There are 5 ways to turn a row about zero (a turn may also mirror it). The second row of each pair is the first, turned, with some noise. The first 35 pairs use one turn. New pairs use 2 turns, one after the other, and a turn may come again.
(in the rows, 128 means zero)
Known pairs, each followed by its turns in order:
[ 65 126 128 113 174 119]
[165  97 155  89  85 112] | j815

[148 123 126 168 171 169]
[162  99 121 151  96  84] | j568

[123 100 164  93  52 141]
[131 202  88 161 124  95] | j207

[119 118 160 118 110 135]
[139 155 101 133 114 123] | j207

[ 89 139 129 126 200 148]
[ 82 120  93  67 125 110] | j636

[ 90 122 149 131 134 154]
[151 137 125 102  99 146] | j815

[206 173 147  54 124 107]
[109 161 116  39 169  66] | j207

[129 107 143 140 132 123]
[109 129 124 116 115 136] | j815

[158 182 148 127  80 173]
[ 94 190 149  99  84 106] | j207

[ 90 154 121 146 124 125]
[102 112 162 116 134 104] | j301

[ 72  89 124 152 122 125]
[123 145 115  96  75 102] | j815

[123 138 129 152 147 119]
[124 112 134 118 121 158] | j207

[ 96 123 181 116 183 129]
[ 97 125 189 133  91  98] | j568

[151 149 123 132  86 129]
[162 123 145 146 117 158] | j636

[ 50 126 161 107 143  87]
[137 120 108  95 190  69] | j636

[ 93 136 136 111  52 112]
[201 119 116 154 160 114] | j636

[ 72 101 177 130 141 149]
[ 95 156 168 170 164 146] | j301

[144 102 129 183 128 145]
[ 88 110  92 157 115 138] | j301

[119 111 144 134  87  85]
[153 126 147 161 167 115] | j636

[137 128 133 120 131 151]
[121 145 116 120 136 135] | j301

[159  85 173 134 114 134]
[133 127 100 159 144 188] | j301

[130 119 167 108 104 189]
[157 143  85 131 125 188] | j815

[146 124 144 130 125 165]
[127 156 113 133 112 153] | j636

[ 50 159 153  99 129 133]
[115  98  73 137  67 103] | j207

[112 131 112 108 181 142]
[124  98 147 140  81 140] | j568

[164 117 145  94 132 187]
[157 167 131 181  98 132] | j568

[114 124 115  88 131 106]
[102 125 139 132 132 167] | j568

[116 129 129 145 129 165]
[ 89 143 121 123 133 131] | j301

[149 147 127 119 147 108]
[157 118 115 123 141 108] | j301

[124  98 131 153 169 110]
[156  98 126 132 146 165] | j207

[ 96  50 168 171 118 131]
[ 83 153  94  86  62 150] | j815

[145 186  53 129 150 142]
[129  65 143  94  60 144] | j636

[154 107 123 133 118 133]
[143 129 116 152 146 123] | j568

[169 127  50  93 158 125]
[135  75 105 135 189  74] | j815

[169 122 108 138 132 121]
[129 110  93 157 137 125] | j568

New pairs, each followed by its turns in order:
[145 125 153 124 128 149]
[113 141 129 103 129 109] | j207 j207

[123  74  93  87 135 129]
[154  85 164 150 168 126] | j636 j636

[101 147  76 180 151 112]
[135 121 155 186 162 173] | j568 j568

[117 205 118  50 111 108]
[ 75  95 161  91 170 196] | j207 j568

[194 123 110  99 139 206]
[134 114  77 112  85 206] | j301 j568

[124 136  50  80  81  96]
[ 32 145 110 175 123 144] | j636 j815

[116 106 126 129 134  80]
[123 110 169 144 119 154] | j815 j301

[124 134 148 171 128 144]
[ 88 132 111 141 148 139] | j568 j568

[112 141 140  50 201 136]
[130 151 188 176 102  62] | j207 j636

[124 110  58 130 138 150]
[ 65 145 105 153 133 108] | j301 j207

[137 121 150 131  53  96]
[ 95  97 125 127  57 132] | j568 j568

[164 111 158  67 104 114]
[144 118 121  71  80  95] | j568 j568

[141  94  89  61 137 133]
[186 127 161 118 101 177] | j301 j636

[183 146  93 111  67 129]
[159 179  96 146 158  76] | j636 j568

[109 149 125 119  93 115]
[109 161 146 138 142 134] | j815 j815

[139 124 119 145 113 126]
[125 120 142 128 133 105] | j815 j301

[119 139 137 120 140  98]
[120  99 140 131 117 139] | j636 j815

[149 147 154 157 131 129]
[117 122 152 151 123  96] | j568 j815

[116 136 174 189 170 125]
[166 140  57 132 151 152] | j207 j815

[136  77 138 153 132 123]
[ 83 137 153 128 154 128] | j568 j636

[150 111 106 159  91 143]
[151 131  81 130 111  96] | j568 j301

[142 119 147 126 169 174]
[146 130 139 174  95 157] | j815 j568

[139 124 117 116 131 161]
[155 115 125 140 116 140] | j636 j636

[109 206 120 121 107 102]
[104 150 107 125 130  49] | j815 j568

[ 50 140 143 139 112 160]
[133 145 119 198 169 152] | j815 j815

[ 82 119 126 121  76 133]
[ 70 162 153 129 138 131] | j815 j207

[135 120 118 110 116 125]
[110 113 126 124 126 120] | j207 j568

[109 137 158 149 165 136]
[116 127 165  92 120 112] | j301 j815

[143 206 121 139  89 127]
[102 116  69 156  84 101] | j207 j207

[141  92 127 124 116 131]
[139 118 107 140 114 156] | j301 j636

[206 128  89 152 123 119]
[167 181 155 103 147  87] | j636 j568

[115 161 143  71 112 130]
[154  91 155 134 132  82] | j207 j636

[ 90 152 166 185 137  85]
[161 152 158 169  91 187] | j815 j815

[121 153 161 135 129  75]
[177 134 123 115 160 163] | j301 j207

[106  95 120 113 187 140]
[146 129  80 161 102 159] | j207 j301

[118 142 160 134 120  96]
[ 99 128 153 109 112 146] | j568 j568

[158 129 132 135 134 196]
[134 175  93 105 126  89] | j815 j301

[131 191 113 112 162 153]
[ 94  89 138 112 158 175] | j815 j815

[183 124  96 179  99 132]
[ 83  98 170 145  84 114] | j568 j636

[185 143 124 133 124 100]
[167  86 152 116 120 146] | j207 j815

[138 124 100 139  96 138]
[104 110 103 133 115 145] | j636 j301

[152 137 125 100 150 110]
[118 145 145 115 117  94] | j207 j636

[128 206 126 117 134 153]
[ 64 116 152 153 110 167] | j301 j568

[127 122 128 121 103 123]
[129 137 122 122 139 108] | j568 j301

[157  83 149 149 117 124]
[ 84 115 160 113 151 131] | j568 j636

[ 70 114 163 138 111 116]
[110  89 148  95 159  92] | j636 j815

[136  92 152 163 124  98]
[106 136 185 114 130 135] | j815 j301

[128 204 186 145  85 155]
[154  44 112  70 101 140] | j301 j815

[119 140 118  69 137 150]
[154 112 158 160 155 150] | j301 j815

[153 142 121  93 154 129]
[176 145 134 118 136 126] | j636 j636

[105 124 121  50 143  76]
[169  91  75 112 178 153] | j301 j301

[116 141  84  50 116  78]
[122  48  96 157 178 156] | j207 j207

[150 140  62  89  79 165]
[160 147  83 113 212 122] | j568 j815

[129 170  89 131 117 140]
[123 123  89 140 151  92] | j301 j207

[ 98 120  70 153 137 122]
[ 89 122 127 185 133 148] | j207 j301

